The groups are shells around one centre, one inside the other: the same stretched ball of 3 dimensions in 6 sizes.
In the rows, 128 means zero.
Some rows, each with its group after it:
[136 158 172 162 122 132 177 142  94 151 144 120 124 173] -> M
[129 136 162 158 116 153 190 136 128 140 149  92  98 124] -> M
[123 169 159 151  97 131 157 153  70 177 156 141 140 169] -> M
[118 139 155 130  96 169 196 132 154 145 153  61  93  91] -> C
[138 141 170 172 130 140 186 137 111 138 144 110 106 154] -> W
[119 143 153 142  96 158 183 140 125 156 157  91 105 110] -> W
[135 139 167 168 125 144 187 137 115 139 146 106 104 144] -> Y
[131 164 169 153 112 133 172 144  90 160 147 122 130 171] -> A
[127 149 158 165 108 138 168 147  87 161 156 133 120 151] -> F
[129 130 164 146 118 166 206 127 161 127 145  57  83 100] -> F
[116 158 155 125  86 156 179 141 122 165 155  87 118 119] -> F
[124 170 164 142  99 136 167 147  88 170 151 121 135 164] -> Y
[130 166 169 152 110 132 170 145  87 162 147 123 132 172] -> M
[125 130 160 141 110 169 204 128 162 132 148  57  84  92] -> C
[137 139 170 168 130 144 190 135 119 135 143 101 102 147] -> Y
[139 159 176 163 127 131 179 140  96 147 141 118 123 178] -> C
[131 164 166 162 112 127 164 149  74 165 150 140 135 179] -> A
[137 152 175 155 125 142 190 135 120 139 140  94 111 156] -> W
[118 159 155 138  90 147 169 146 100 170 157 111 125 135] -> A
[121 142 157 140 100 160 189 136 134 150 153  81 102 109] -> A
[134 131 165 165 125 152 194 134 131 133 147  92  93 126] -> C
[121 160 162 131  96 151 181 140 120 160 150  89 119 133] -> Y
[127 151 168 133 108 158 196 132 143 142 144  67 104 123] -> F
[128 132 164 143 114 166 205 127 160 130 146  58  86 100] -> W

New rows. What belongs after each?
[134 130 167 160 126 157 201 129 145 127 144  76  88 119] -> F
[126 156 158 164 105 132 162 151  74 168 156 143 130 163] -> W
[130 135 162 156 117 155 193 134 134 138 148  86  95 120] -> M
[135 132 168 161 127 155 199 130 141 128 144  80  91 124] -> W
[131 161 164 169 113 125 160 151  65 167 153 151 135 182] -> W
[126 158 157 164 104 131 159 152  70 171 157 147 132 164] -> F
[133 142 170 150 121 153 198 131 140 133 142  75  99 130] -> A
[137 146 174 157 127 145 194 133 127 134 140  89 105 149] -> Y
[123 168 164 135  97 142 172 144 101 167 150 107 131 153] -> F
[132 135 162 165 120 148 187 137 119 141 149 103 100 132] -> F
[137 151 172 161 125 139 185 137 110 142 142 106 114 160] -> A
[132 155 172 144 117 147 190 134 126 143 141  85 112 147] -> F
[129 171 167 151 106 128 163 149  75 169 149 134 140 180] -> W
[124 150 155 162 103 139 166 148  86 165 158 133 122 147] -> C
[116 150 152 135  89 157 178 142 120 163 158  94 112 113] -> W
[132 153 163 171 115 130 166 148  78 160 152 141 126 169] -> W
[115 165 152 136  83 143 162 151  88 180 160 122 133 141] -> F
[117 140 153 133  94 167 191 135 144 150 155  71  97  95] -> C
[132 133 164 162 121 153 193 134 130 136 148  91  95 125] -> W
[126 170 163 153 102 128 159 151  70 174 153 141 141 176] -> M
[117 170 155 138  85 138 158 152  79 182 159 130 139 153] -> F
[127 132 162 142 112 167 203 128 158 132 147  59  86  99] -> W
[135 137 170 155 126 154 200 130 142 129 141  76  94 129] -> M
[121 156 161 132  97 154 183 139 125 157 151  85 114 126] -> A
[121 167 157 150  93 132 156 153  70 179 158 142 140 164] -> Y
[130 140 161 162 116 147 183 139 113 146 151 107 106 136] -> M
[120 174 159 141  90 133 158 152  74 181 156 134 143 166] -> F
[139 140 171 173 132 140 187 136 112 136 143 109 105 155] -> F
[132 129 166 152 122 163 206 127 157 126 144  63  84 108] -> F
[138 157 174 163 125 132 179 140  97 147 142 117 122 174] -> W
[122 159 162 132  97 151 181 140 120 159 150  90 118 133] -> M
[125 133 158 151 110 160 193 134 139 141 152  81  93 107] -> F
[122 176 161 143  93 130 156 153  69 181 155 139 146 174] -> C
[123 148 163 128 102 163 197 131 151 144 147  60 100 109] -> F
[130 166 167 157 109 129 165 148  77 166 150 135 136 177] -> A
[116 170 153 138  83 139 157 153  78 184 160 131 139 151] -> C
[133 145 164 168 120 138 177 142  98 149 149 122 114 154] -> M
[128 138 164 142 113 162 200 130 151 135 146  65  93 110] -> A
[136 130 169 160 129 156 203 128 147 125 142  73  87 121] -> F
[136 141 172 155 126 151 198 131 137 131 141  80  98 136] -> M
[125 134 162 134 108 171 207 126 168 132 146  48  85  92] -> C
[125 152 156 161 103 137 165 149  82 166 157 136 124 151] -> F
[121 163 155 155  95 132 156 154  68 178 160 146 137 162] -> F
[118 164 154 144  89 139 160 151  81 178 159 131 134 150] -> Y
[127 134 162 146 112 163 199 131 149 135 148  69  91 106] -> M
[135 142 173 148 125 154 202 128 147 129 139  68  96 130] -> F
[120 137 156 135  99 167 195 133 149 144 153  67  93  94] -> F
[119 161 159 131  93 150 177 142 113 164 153  96 122 133] -> M
[129 142 167 140 114 160 201 129 151 135 144  63  95 115] -> M
[116 167 153 139  85 139 158 152  80 182 160 130 137 149] -> F
[123 139 155 150 103 155 184 139 123 151 155  96 103 116] -> W
[119 171 157 141  89 136 158 152  77 180 157 132 140 159] -> W
[127 142 167 133 112 165 205 127 161 133 143  52  92 108] -> C
[129 168 168 146 107 135 171 145  92 163 147 117 132 168] -> W
[132 163 166 165 114 126 163 149  71 165 150 144 135 182] -> M
